The rows are grouped in 4 ways, from coarse to fine. Each group lies inside one group of the grouping before and may be the whole of it. The rows also spread widely along 13 directions, which tell nothing about the answers.
(in the rows, 128 means zero)
Known rows, each followed by its group in each grouping:
[103 106 125 175 168  75 113  94  98 127 133 106 171 117 197 112 154  88
 109 158 130 148 133 106 134 130 154 113  88 116 151]
Q987 Pena Q686 Q942
[145  57 154 144  93 134 197 134 144 103 119 178 107 163 122 159 168 149
 131 148 103 118 114 166  98 192 130 122  95 131 168]
Q224 Pemu Q704 Q426
[129 105 127 172 124 123 119  94 120 132 175  95 152 147 136  69 134 128
  94 122 168 183 112 113 160 173 141 121 117 114 113]
Q987 gofug Q145 Q559
[116 166 108  92 110 152 143 130 147 156 100 139 107 111 112 109  83 115
 164 102  85  97 137  95 124  96  90  91 210 174  94]
Q987 Pena Q11 Q134
[115 106 118 181 116  93 129 110 110 127 124 103 133 104 161 132 137 143
 117 118 123 143 101 114 142 177 112 121  68 107 126]
Q224 Pemu Q406 Q938
[140 129 162 115  84 194 130 143 111 134 103 161 116 128 146 141 138 109
 147 152 148 127 101 185 139 147 144 104 163 139 130]
Q987 gofug Q145 Q215
[128  60 145 115 146  78 159 144 194 132 115 132 154 172 120 113 155 148
 127 171 124 118 150  18 117 150 104 101  61 115 111]
Q224 Zafa Q810 Q254
[115 101 134 125 182 112 135 159 140 146  80 150  98 204 134 140 155 145
 108 132 127 114 133 158 131 106 190 150 162 142  92]
Q987 Pena Q200 Q205
[103  85  96 166 124  88 180 126 130 143 106 168 106 177 149 144 166 184
 110 149 130 103 116 132 102 144 152 115  78 132 130]
Q987 Pena Q11 Q134
[114 122 133 129 140  91 129 136 126 122 125 132 131 131 157 129 150 128
 113 139 105 132 138 116 110 144 129 129  89 125 157]
Q224 Zafa Q810 Q254
[134  91 155  95 138 134 127 181 165 134  62 159 104 169 118 162 135 145
 146 158 123 102 126 112 126 127 141 122 121 133 107]
Q987 gofug Q145 Q215
[ 64 154 125  87 121 104 154 139 133 116 134 180 157  98 138 138 154  82
 110 150 105 121 164 134 118 136 145  96 129 138 168]
Q987 gofug Q145 Q559
[109  81 113 144 114 112 169 113 147 140  92 160 127 129 134 139 140 119
 150 176 128  73 147 116 116 111 143 120 123 152 138]
Q987 Pena Q200 Q205
[117 144 111 128 150 113 105 148 102 138 112 102 117 140 156 101 124 113
 110 145 126 117 154 142 129 114 147 158 132 135 125]
Q987 Pena Q11 Q134
[147  85 145 158 111 119 107 119 165 121 141 128  84 114 146 133 135 124
 149 126  82 130 138 102  92 138 138 146 103 137 196]
Q987 Pena Q11 Q134
[ 83 140  97  96  86 106 162 151 126 133 106 189 128 107 109 154 122 154
 126 156 141  99 140 100 104 146 124 104  78 123 161]
Q987 Pena Q11 Q134
[127 168 132 114  71 198  83 132 114 173 135 159  94 125  90 115  84 166
 133 102 211 158  90 122 156 131 162 124 171 128 110]
Q987 Pena Q11 Q134
[129  70 155 149 121 105 129 122 178 123 134 160  97 134 133 152 159 141
 137 137 102 123 136 102  96 143 154 142  90 135 185]
Q224 Zafa Q810 Q254
[100  67 165 178 127 159 100 106 208 165 147 109 102 104 168 109 195  56
 135 125 142 118 155 137 192 107 202 141 204 148  89]
Q987 Pena Q686 Q942
[ 81 155  98 129 134 113 131 104 124 154 128 128 145 111  99 101 101 127
 115  94 154 127 131 109 170 124 133 119 179 146  81]
Q224 Zafa Q810 Q254
[134 122 135 139 149 110 116 102 115 118 152 114 154 144 141  87 117 102
 114 138 119 162 136 105 118 135 133 120 129 137 155]
Q987 gofug Q145 Q215
[115  89 155 175 138 101 116  89 140 118 132 142 132  87 178 161 155  96
 145 109  84 160 102 110 122 149 147  92 114 126 181]
Q987 Pena Q686 Q942
[158 124 158  70  97 188 172 193 112 141  65 186 104 195 162 141 158 131
 152 219 129  75 134 171  81 115 134 105 130 149 134]
Q987 Pena Q11 Q134
[ 99 153  98 111 110 122 103 130 110 129 128 115 136  74 106 101  83  83
 132 151 146 101 179 118 139 115 135 166 142 139 159]
Q987 Pena Q11 Q134
[ 95 182  83 116  48 142 149 148 106 145 127 148  94  86 115 129 111 174
 116 102 139 115 111 155 132 168  94 122 112 130 122]
Q224 Zafa Q810 Q254
[ 73 151 138  98 132 105 135 137 157 145 124 144 155  92 172 125 171  87
 122 139 104 117 155  84 139 119 122  78 131 134 117]
Q224 Zafa Q810 Q254

New rows. What belongs after each?
[120 129 161 108 109 159 130 156 157 147 127 144 112 143 155 122 172 121
 118 119 129 155 113 129 147 150 144  92 154 120 102]
Q987 Pena Q200 Q205
[ 97 123 118 120  95  90 128 159 162 111 141 113 126  83 142 128 150 126
 109 125  96 141 143  88 132 187  94 113  55 100 149]
Q987 gofug Q145 Q559
[153 137 174  61  68 186 145 162 166 120 145 127 137 105 118  87 131  74
 153 162 109 124 162 101 124 157  76 106 154 139 142]
Q224 Zafa Q810 Q254
[110  95 135 140  91 142 169 128 127 115 116 193 108 134 109 169 147 142
 126 126 133 127 103 191 125 175 161 118 133 137 158]
Q987 gofug Q145 Q215
[134 126 148 133 121 143 109 148 127 141 101 101 117 126 152 122 130 122
 133 126 128 131 115 123 154 147 116 127 129 121  89]
Q224 Pemu Q406 Q938
[150  64 151 140 135 126 136 165 153 111 107 113  95 160 145 132 161 115
 126 156 103 116 147 156 121 159 146 166 108 125 141]
Q987 Pena Q686 Q942
[121 167 112 113 133 103 118 138  98 125 171 103 144 146 161  67 132 117
  82 142 119 169 153 105 102 143 118 126  93 118 158]
Q987 Pena Q686 Q942
[ 91 109 168  89 128 135 159 133 161 130 121 190 155 123 134 141 174  70
 136 174 130 102 166 128 127 118 165 102 160 149 151]
Q224 Zafa Q810 Q254
[124  90 114 134  98 163 198 150 103 129  63 144 124 150 112 139 134 126
 137 159 159  80 112 214 166 166 133 131 169 138  73]
Q987 Pena Q200 Q205
[110 130 138 142 146 129 108 140 120 149 113 140 100 148 185 132 167 118
 114 136 121 125 130 161 125 110 181 133 144 138 132]
Q987 Pena Q11 Q134
[116 155  87 120  86 149 178 119  75 138 107 152 136 132 108 109  93 142
 127 140 156 110 113 166 129 144 112 111 157 147 114]
Q987 Pena Q200 Q205
[137 151 106  92 136 136 106 168 155 168  96 119  74 173 133  95 105 145
 135 151 107  84 168  90  95  62 126 154 148 165 103]
Q987 Pena Q686 Q942
[ 91 173 128  81 143 121 114 187 126 161 103 140 123 158 189 117 174 125
  95 162 134 123 148 113 123 103 148 102 110 120  98]
Q987 Pena Q686 Q942
[128  84 119 165  74 132 147 105 127 139 122 119 144 102 133 115 125 134
 142 172 171 103 122  93 146 162 105 120  73 118 125]
Q224 Pemu Q704 Q426
[118  87 137 110 151 121 201 117 125 140  74 184 179 180 150 133 148 102
 152 209 131  84 135 100 105 101 132  61 139 156 112]
Q987 Pena Q686 Q942
[119 138 103 102  83 133 146 128 142 147 123 165 117 129  77 118  85 168
 136 127 151 124 124  72 113 136 111 109 121 134 134]
Q987 Pena Q200 Q205
[ 95 126 159 112 118 127 131 112 186 138 155 149 149  90 123 121 142  96
 136  80 103 176 117  50 155 158 118  51 168 123 118]
Q987 Pena Q11 Q134
[114 148 160  96 113 141 123 141 128 123 159 183 125 137 127 132 145 125
 108 115 129 181 120 126 108 159 161 100 132 118 182]
Q987 Pena Q11 Q134
[108 121 125 101 153  91 114 133 141 129 158 113 174 146 122  68 128  87
  98 188 162 137 195  53 123 115 148 144  96 120 151]
Q987 Pena Q686 Q942
[114 127 166  75 148 127 125 174 117 116  78 148 159 125 128 151 134  93
 132 162 137 121 139 131 147 148 134 120 128 116 126]
Q224 Zafa Q810 Q254
[139  81 161 130 110 144  90 155 189 150 106 114  97 115 153 130 149 110
 157 160 128 106 146  73 138 121 140 134 110 124 126]
Q987 Pena Q11 Q134
[ 95 144 128  93 120 117 124 132 146 147 112 145 157  99 138 119 124 100
 138 155 137 119 148  56 134 110 121  86 126 128 126]
Q987 Pena Q200 Q205
[150  16 122 192 184  68 137 131 120 117  59  95 136 182 129 143 123 156
 134 171 150 103 116 109 144 158 147 166  64 109 106]
Q987 Pena Q11 Q134
[118 155 106 140  77 111 182 104  99 104 144 149 122  90 130 138 110 146
 129  79  55 152  94 138  92 195  63  83 108 135 170]
Q224 Pemu Q406 Q938
[127  84 169 135 109 141 145 153 124 103 121 136 128 116 171 140 192  73
 124 186 125 106 155 204 133 167 160 158 110 125 173]
Q224 Zafa Q810 Q254
[ 97 140  79 126  84 116 162 130 113 142 153 141 139 149 125  76 137 143
  87 185 176 105 164 128 115 137 134 135  85 135 136]
Q987 gofug Q145 Q215
[111  85 131 157 101 134 178  92 145 134 150 204 112 159  93 147 142 164
 121 105 146 154  94 141 116 164 172 102 144 140 155]
Q987 Pena Q686 Q942
[126 101 135 157 116 110 120 145 134 109 114 120  95 111 160 156 150 136
 123 108  85 144 106 157 126 179 127 131  91 117 155]
Q987 gofug Q145 Q215
[118 109 128 118 120 121 134 159 181 128 141 138  74 149 114 122 149 137
 111 106  91 129 155 130 113 143 147 156 137 139 140]
Q987 Pena Q686 Q942
[ 94 127  79 126 133  82 109 144 139 138 103 138  87 117  97 140  90 150
 124 134 124  85 169 105 107  99 151 185 102 144 158]
Q987 Pena Q686 Q942
[139 153 124  92 139 140 104 159 111 140  87 127 107 145 124 121  86 125
 141 141 118 112 138 119 112 101 124 142 150 147 126]
Q987 Pena Q686 Q942
[110 130 157 112 165 131 136 128 114 133 126 135 171 155 148 103 150  86
 108 130 141 165 124 128 158 144 155  87 176 124 100]
Q987 Pena Q11 Q134
[126 150 156  96 139 139 114 132 166 143 170 134 117 166 106  86 127 132
 101  81 113 180 134  79 129 135 135 112 173 137 111]
Q224 Pemu Q704 Q426
[ 99 126  97 109  97 119 190 124 135 129 131 165 136 131 102 112 124 122
 123 149 122 104 153 120 110 141 115 107 136 149 139]
Q987 Pena Q686 Q942
[164 126 119 107 156 113 105 178 135 147  72  92  96 189 121 115  84 193
 133 112 111 140 100  55 118 134  82 121  98 118  70]
Q987 Pena Q686 Q942
[128  96 127 140 106 104 143 114 136 108 149 147 127 116 112 126 120 129
 130 135 113 141 136 100  99 167 128 129  90 124 196]
Q987 Pena Q11 Q134
[115 121 113 128  84  96 126 146 130 111 135 103 137  72 160 115 138 109
 122 164 113 125 153  89 116 171  92 128  41 100 179]
Q987 Pena Q200 Q205
[153  98 169  86  79 189 163 175 141 118  83 170 104 134 124 153 140 101
 168 179 116  89 135 169 113 152 124 119 151 142 151]
Q987 Pena Q11 Q134
[122 133 154  96 106 142 106 167 151 136 110 146 106 117 153 140 148 117
 134 147 121 129 136 109 120 132 140 118 113 119 150]
Q987 Pena Q200 Q205
[157 123 116 173 129 142 122 131  80 142  80 119  76 159 178 145 120 167
 138 112 104 126  74 188 112 133 131 132 132 143 118]
Q987 Pena Q686 Q942
[135  99 132 148 155 102 134 121  99 111  83 156 110 133 159 167 122 113
 152 151  75 100 130 161  82 115 152 142 122 153 197]
Q987 Pena Q11 Q134
[ 81 144  99 113  86 134 185 112 147 147 124 165 126  98 123 118 133 102
 138 139 104  71 163 128 122 111 111 102 170 172 121]
Q224 Pemu Q704 Q426
[ 94 122 122 140 107 132 127 137 120 143 133 142 128 125 135 126 151 133
 101 133 179 144 118 144 160 159 165 126 115 110 115]
Q987 Pena Q686 Q942
[113 154  85 121 153  86 133 151  69 121 103 121 122 151 155 111 115 129
 101 165 109 100 163 159  90 117 136 165  97 139 162]
Q987 Pena Q11 Q134
[ 83 161 113 108 156  99 116 131 120 154  94 157 128 130 138 142 117 133
 120 124 122 106 140 100 124  88 146 117 139 147 116]
Q224 Pemu Q704 Q426
[168  97 118 168 115 133 140 131 112 128 126  67 113 155 159  76 127 136
 124 138 115 134 118 134 132 169  93 138 111 125 105]
Q987 Pena Q11 Q134
[106 108 114 138 156  70 116 132 169 143 123 129 119 160 134 121 135 166
 108 117 111 141 131  50 117 127 132 111  83 125 116]
Q987 gofug Q145 Q215
[107 114 173 127 134 157  79 147 179 156 115 138 101 126 141 143 159 112
 128 100 146 154 111 123 180 128 182 115 176 126  86]
Q987 gofug Q145 Q215
[ 98 121 109 127 165 101 124 144  98 134 107 135 140 165 109 115 120 130
  94 150 178 123 149 147 148 129 183 165 132 123 116]
Q987 Pena Q11 Q134
[105 156 116 122 106 155 154 127 119 155 122 198  87 174 113 143 129 183
 112  90 131 142  87 173 114 131 160  97 176 157 113]
Q987 gofug Q145 Q559
[104 116 133 124 122  91 133 130 153 113 118 117 147  69 167 134 145  81
 141 136  72 126 146  80 124 150  97  94  99 120 160]
Q987 Pena Q200 Q205
[157  36 171 145 128 137 162 151 193 129  62 161  77 159 151 184 167 138
 180 140  63  90 108 123 105 141 130 103 131 146 128]
Q987 Pena Q11 Q134
[ 95 151 152 109 148 120 113 109 138 145 145 144 166 108 192 105 160  57
 128 156 107 142 154  78 118  90 147  72 150 143 151]
Q987 Pena Q686 Q942
[133 139 107 153 148 108 121 131  96 136 135 100 105 163 179  88 140 130
  99 136 103 132 142 155 103 122 142 151 122 141 141]
Q987 Pena Q11 Q134
[136  86 149 165 100 146 136  95 148 130 154 149 117 137 146 115 153 113
 134 145 127 138 122 137 117 141 156 117 136 147 164]
Q987 gofug Q145 Q215
[161 116 118 116 108 129 149 175 133 131 109  86 105 173 120  88 120 175
 115 135 123 123 125 112 128 176  71 142  91 119  82]
Q224 Zafa Q810 Q254
[ 91 105  97 164 120  85 165  88 145 149 132 175 131 149 133 135 141 177
 117 123 127 130 104  83 108 135 138  78  93 140 132]
Q987 gofug Q145 Q559
[126  94 136 140 134 136 147 144 119 131  70 177  90 166 148 174 148 136
 142 162 113  82 121 198 105 112 176 144 140 160 145]
Q987 gofug Q145 Q559
[127 125  96 134 119 110 156 133 115 109  78 118  92  93 109 150  84 129
 158  98  54  80 131 168 115 145  81 155 154 164 138]
Q224 Zafa Q810 Q254
[117 121 124  88  69 149 165 158 157 126  98 158 127 108  81 141 104 144
 148 130 131 115 115  99 143 177  82  86 123 126 106]
Q987 gofug Q145 Q215
[ 88 106 106 152 163  78 149  96 152 158 122 116 156 140 158  91 151 108
 119 152 124  94 161  75 139  93 135 111 136 155  89]
Q224 Zafa Q810 Q254
[ 68  97  76 146 108  66 203 110 151 149 126 152 169 138 105 111 147 177
 100 145 168 106 131  60 148 168 103  83  69 118  79]
Q224 Zafa Q810 Q254
[128 113 103 115  81 129 214 143  84 114 127 162 160 173 110 106 133 162
 101 181 169 132 114 145 111 200 101  96  72 110 133]
Q987 Pena Q686 Q942
[137 172 135  48  62 163  98 188 144 106 151 184  48 118  12 148  58 175
 120  84 125 145 151 139  86 165 135 202 129 131 215]
Q224 Pemu Q704 Q426
[153 119 148 140 115 158 100 137 127 143 147 130  86 172 150 100 146 139
 111 142 148 150 129 153 110 125 177 162 133 133 155]
Q987 Pena Q200 Q205
[140 108 125 171 114 139  72  97 135 164 135 127  93 131 111 117  88 169
 141 105 176 151  98  79 137 120 164 144 128 130 134]
Q987 Pena Q11 Q134
